The first 9 rows are patterns. Each new row is the sum of 3 different patterns, raised or lowered, with some noise. Before adding, each is slid sideways (what falls off one end comes back at the other) and multiplied by a number that may be negative. Names go in the order of the patterns.
(in the rows, 128 means zero)
Known rows, each followed by the names of its patterns:
[123 124 117 110 114 131 136 158 100 118 116 155 121 130 125 160 115 128
 156 101 115 106 118 159 157 143 104 159 135 101 149 134 136]
j_653
[141 110  98 126 151 104 107 100 130 110 132 140 107 106 156 139 139  99
 151 158 122  96 151 158 100 102 132 143 141 157 137 148 130]
j_568
[145 108 111 109 124 154  96 112 123 156 122 144  98 122 116 117 120 139
 130 107 117 141 151  98 122 157  97 155 137 145 117 140 146]
j_5
[151 143 156 154 125 104 157 122 137 146 105 156 139 117 143 130 110 157
 140 126 115 127 138 130 133 122 136 144 145 112 161 113 129]
j_287
[160 107 120 120 105  99 107 136 103 105 109 149 160 142 152  99 130 155
 141 107 158 151 118 149 127 133 124 141 138 108 135 147 149]
j_108
[149 101 154 123 151 116 154 147 129 160 155 143 127 127 130 131 159 149
 101 154 131 112 102 157 109 110 112 120 108 109 133 146 152]
j_9
[156 106  99 102 140 102 127 129 115 147 127 103 152 120 126 126 131  99
 114 154 131 154 123 126 156 145 136 149  98 133 105 125 112]
j_190
[125 160 151 102 137 147 105 147 125 153 138 114 109 155 150 151 156 111
  97 117 132 146 118  98 139 158 131 148 139 133 135 116 145]
j_996
[122 110 105 112 143 121 116 106  99 160 115 106 110 144 107 113 112 158
 126 127 144 117 100 126  98 135 119 139 131 126  97 141 119]
j_938

New rows, each followed by the names of its patterns:
[145 153 135  91 133 175 170 112 153 161 128 187 154 182 107 114  86 150
 161 192 107 105  73 110  81 169  97  68 136 145  87 149 134]
j_9 j_190 j_996
[122  94 108  96 121  94 115 136 128  86 137 126  79 123 142  99 125 120
 134 102 112 110 139 119 122 136 128 111 126  84 126 121 135]
j_9 j_190 j_938
[ 87  65 121 118  69  66 127 116  97  67  88  75  80  81 110  86 113 113
  94  92 130 120 107 109 113  78  88 133 131  78  91  73 125]
j_568 j_996 j_938
[ 87  92 115 159  86  75 142 134 113 106  98  90  83 113 102  98 133 144
 108 108 113 144 128  93 154 128 101 130 109  60 108 134 134]
j_653 j_568 j_996
[114 116  54  91  89  86  89  72 104 132  77 113 135  83  98 105 107  93
  87  67  68 111  72  79  69 127  39  89 108  60  71  47  85]
j_568 j_287 j_9
[188 146 115 149 164 169 143  92 150 194 145 157 153 162 145 111 159 126
 150 162 138 154 173 120 149 126 178 141 147 130 184 152 181]
j_9 j_996 j_938
[ 96 141 127 139  79 101 116 127  75 122 101 105 138 108 128  98  60  91
 118 146  86 102 131 101 123  82 121 122 139 117 138 129 112]
j_653 j_9 j_996
[103 129 142 170 150 118 136 116 131 149 137 175 165 178 143 147 195 178
 159 180 177 137 146 143 156 162 141 157 174 132 138 194 182]
j_568 j_190 j_996
[117  79  69 135 165  78 135 118 110 151  56 123 128 135 119 113  99 126
  74 138 107 113 124 109  98 142 111 122 141  63  95 117  86]
j_287 j_996 j_938
[110 128 157 185 149 178 153 159 176 139 111 200 166 159 147 143 149 157
 137 171 140 131 184 179 185 147 115 133 114 170 116 140 159]
j_653 j_287 j_108
[124 144 117 114 150 145 130 135 129 120 136 145 124 145 114 139 144 138
 141 130 107 151 138 116 117 153 114 130 126 140 119 142 146]
j_5 j_287 j_190
[153 134 142 181 110 134 147 182 154 156 123 140 117 168 144 147 166 115
 137 154 183 123 165 164 105 179 137 178 170 170 170 172 132]
j_5 j_287 j_996
[ 80  76  74 142  73 107 106  86  85 117  74  70  71  96 109 103  62 110
  95  70 124  88 116 100  87  57  86 116 144  63  96  96  92]
j_108 j_190 j_938
[ 98  94 121  83 124 125 114  84 107 120 103  89 101  83 128 125 118 117
 133 127  82 121 127 138  89  65  73  88 126  95  93 102 101]
j_653 j_568 j_108
[109 142 195 170 155  88 130 186 150 168 150 161 134 133 153 178 149 142
 176 138 208 145 158 115 173 192 130 108 176 134 162 192 106]
j_653 j_5 j_996
[152  90  92 125 143 130 117  38 133  89  84 130  75  77  69  95  85  71
  91 126  78 133 100  39 155 123 100  92 100  60 102 124 112]
j_5 j_190 j_938
[126  97 123 108 129 139 141 155 154 153 130 133 152 135  94 106 104 100
 134 118 130 117 142 103 116 104 130 159 139 134 128 121 135]
j_108 j_190 j_938
[ 58  87  81 113  86  50 116 129 107  74  90  75  85  72  89  63 108 140
  71  96 119  87 104  76  91  90  98  99 124  50  83  97  90]
j_568 j_5 j_287
[121 118 133 102 146 126 100  79 117  92 153 124 152 113 122 101 152 108
 128  91 128 116 137 108  96  71  96  80 153 134 109  92 159]
j_653 j_5 j_190
[ 76 119  85 109  85 128 107 150 106 145 128  63  95 160 124  58  76 103
 133 114 146 107 116  88 119 110  88  92  90 100 110  38 136]
j_568 j_5 j_9
[110  68 124  98 109  66  83  97 146  66  61  75  92 106 109 126 107  84
 105 126  65  81  78  79  91 110 121 122  68 104  96  89 124]
j_568 j_287 j_996
[151  98 128 100 122 131 168 153 183 144 115 160  99 104 181 111 123 119
 118 105 126 142 120 117 185 118 141  96 169 146 143  86 193]
j_653 j_568 j_287
[105 175 138 176 159 111  99 148 130 188 117 120 143 152 116  82 136 144
 107 137 129 126 131 186 124 115  97  79 166 148 129 150 141]
j_287 j_108 j_190
[123 101  75  76 124 138  97  57 111  93  89  92 115 100  80 114  74  89
 133  87  66 149  65 102  81  83 125 123  65 101  72  59 145]
j_653 j_287 j_996
[129 116 170 200 138 169 168 126 147 174 188 150 146 185 198 142 150 137
 143 191 112 161 137 201 154 135 144 149 114 154 148 180 162]
j_5 j_9 j_996
[136 150 141 144 120 107 147 147 123 127 156 136 139 159 166 124 164 112
 142 158 156 154 175 129 159 173 164 142 168 154 128 146 152]
j_568 j_108 j_190
[137  85 127 112 101 136 124  96 111 101 161 125  97 111 154 114 152 148
 110  75 119 121 117 111  87 133 165  93 129 118 105 102 103]
j_108 j_190 j_996
[121  87 119  84 116 137  78 115 129  69 115  73 129  64  91  96 149 138
 137 139  91 125 142 104 103 152 131 130  96 105 113 129  92]
j_108 j_9 j_938
[107 135 120 137 146 119 129 129 136  89 158 123 113  94 145 111 110 126
 115 144 138  98 140 104 139 128 135 117 122 133 122 148  94]
j_653 j_108 j_190
[ 97  92 114 129 121 142  93 134  93 108  99  90 104 111 102  98  80 130
  82 128 116  97  77 138 121 120  98 156 130  97  73 143 136]
j_653 j_568 j_9
[ 78 141 124 135 123 103 103 151 109  45 115 104 135 102  62  77  83 125
  54  91 147  69 105 132 106 100 112 137 134 107  93  80  98]
j_653 j_568 j_996
[135 129 160 178 143 138 155 172 195 155 111 139 138 169 174  99 149 170
 166  85 165 159 145  88 170 122 119 123 175 166 199 118 118]
j_5 j_996 j_938
[ 55 106 120  79  86 105 127  84  82  82  62 108 131  96 143  62 115 149
  89  74 146 140  94  96  88  95 144 155 127 104 115 118  98]
j_653 j_568 j_287
[129  82  56  99  96  75  81 117  43  80 103  85  97  73  67 112 105  68
 113 113  58 124  64  97 139  82  90 110  64 120 109  97  77]
j_653 j_568 j_287
[112  90 118 109 116  75 117 114  87 121 115 126  99  99 133 124  87 117
  87 115 115  73  77 109 123  76 103 106  83  97  98  99 123]
j_653 j_5 j_190
[177 156 162 154 147 167 152 141 166 171 141 170 123 159 139 150 137 137
 134 155 161 150 113 141 127 150 141 148 131 147 130 150 144]
j_5 j_108 j_9
[102 172 114 161 148 128 137 127 144 198 161 167 135 169 126 171 189 146
 154 164 131 119 165 108 131 154 131 123 128 144 165 179 170]
j_653 j_9 j_190
[137 111  96 142  89 115 115  66 112  96 112 100 119 117  99  65  65 122
  99  67  88 101  79 111 107 120  86 109  66 135 147 128 106]
j_108 j_190 j_938
[ 92  64  89 113  94  86 116 159 129 110 148 122 164 120 123 101 112 128
 145  93 111 111 133  89  83 123 163  87  76 167 130  75 116]
j_653 j_568 j_5
[103 171 109 150 117 182 139  92 123 102 133 139 121 112 111 106 148 125
 170 107 154 132 175 154 178 138 174 136 154 158 128 134 131]
j_9 j_190 j_996
[142 140 155  93 106 127  80 100 103 124 100  96  98 133 156 137 140  98
 128 172 113 113 165 147 122 162 120 125 117 135 128 118 121]
j_287 j_108 j_9
[120 116 110 117 118 130 109  75 102  89 116 100  98  99 106  73  87 128
  85 103 107  91 101  88 100 100  82 107 102 105 112 131  98]
j_287 j_9 j_996
[ 81 103 126 101  77 127 125 122 107 114 125 111 120 108  60 112 122  63
  66 105  78  76  91 101  68  81 126 106 119  77  99 133  77]
j_568 j_9 j_190
[110 140 151 131 153 168 127 115 160 119 153 125  87 133  99 130  96 131
  91 112  72 114  87 106 127 114 133 105  72 163 135 101 101]
j_287 j_108 j_9
[197 163 205 168 141 149 197 151 117 126 176 131 205 163 132 124 194 154
 180 130 176 191 165 152 186 169 152 141 169 183 126 208 190]
j_568 j_108 j_938
[135  78  91  98 126 129 129 172  96 136 100 135 162 152 135 161 115 106
 129 133 141 168  72 119 117 129 108 152 120  85 153 108 151]
j_653 j_190 j_996
[127 126 130  72 117 121 137  52  82  81  99 152 107 105 110 124 119 117
  68 115 132  80 115 118 124 104 114 107 119  92 127 164  69]
j_5 j_108 j_938
[146 142 180 159 121 146 126 140 131 101 129 144 125 154 140 155 142 136
 130 160 150 148 137 146 133 122 136 142 145 161 116 148 142]
j_568 j_190 j_938
[109 133 118 118  94 135 154 150 119 107 146 145  91 113 107  99 154 111
  90  95 134  99 110 139 111 117 113 153 106 102 130 124 110]
j_653 j_108 j_938
[ 98 161 147 119 127 130 124 140 170 121 175 156 112 158 116 107 129 127
 150 152 100 120 172 185 158 162 112 144 160 145 110 163 165]
j_287 j_108 j_190
[119 101  97  97 128  88 105  97 145 151 150 135  94 141 141 119 102 139
 156 132 153 119 150 118 109 151  99 135 143 129 158  95 100]
j_653 j_287 j_108
[110  75 135 106 125 120 147  76 130 134 148 109  63 121 120 134  56  88
 137 155  89 145 110 109 104 146 125 162  94  78  83 101 156]
j_5 j_108 j_938
[112 145 154 124 110 105 182 130 112 119 112  93 143 108 146 118 141 104
 112 133 137 102 121 125 119  84 151 114 124  89 104 128  92]
j_5 j_996 j_938
[119  68 136 120 107 165  99 111 160 113  64 107 133 103 118 117 140 109
 117 106  87 150  72  94 171  99 127 104 126 167 162 105 139]
j_287 j_108 j_996
[165 128 162 173 129 156 152 165 155 169 144 145 172 159 131 167 140 147
 153 169 172 166 147 135 175 126 158 186 149 176 172 127 177]
j_5 j_287 j_190
[154 139  88 133 156 178 134 102 173 134 125 139 157 155 172 141 144 170
 181 125 131 155 175 128 129 133 159 145 113 135 192 144 128]
j_653 j_996 j_938
[109 106 121 109 123  98 109 126  94 117 108 152 115  67  97  86 114  91
 117 155 122 116  76 144 106 134 126 122 135 110 100 153 127]
j_653 j_287 j_9
[ 74  95  96 127 132  79 102 124 114  88 135  87  84  96 116 120  85  91
  83 150  89  67 128  98 115  79 121 134  95  91 124  94  89]
j_568 j_287 j_9
[120 113 146 154 124 127 143  98 113 120 104 109 137 128  98 101 141  93
 136 109  87 149 145 110 155 137 164 123 151 141 130 117 109]
j_108 j_190 j_938
[156 174 166 142 148 151 180 189 133 143 169 128 135 154 180 154 139 143
 169 188 185 180 103 168 176 165 146 150 172 154 166 132 163]
j_568 j_5 j_108
[143 154 130 180 154 125  80 161 196  92  75  98 154 111 189 103 113 106
 144  81  98 136 107 101 119 134  89 100 177  99 122 103 137]
j_568 j_5 j_108
[128 109 159  91 153 122 144 149  73 131 141 151  97  96 111  89 152  73
 136 189 116 148 118 118 149 154 142 170 143 118 121 160 140]
j_653 j_287 j_108
[163 144 168 125 173 164 150 184 151 141 177 171 160 143 157 154 169 202
 151 172 182 175 176 168 176 175 139 168 149 154 158 188 144]
j_5 j_190 j_938
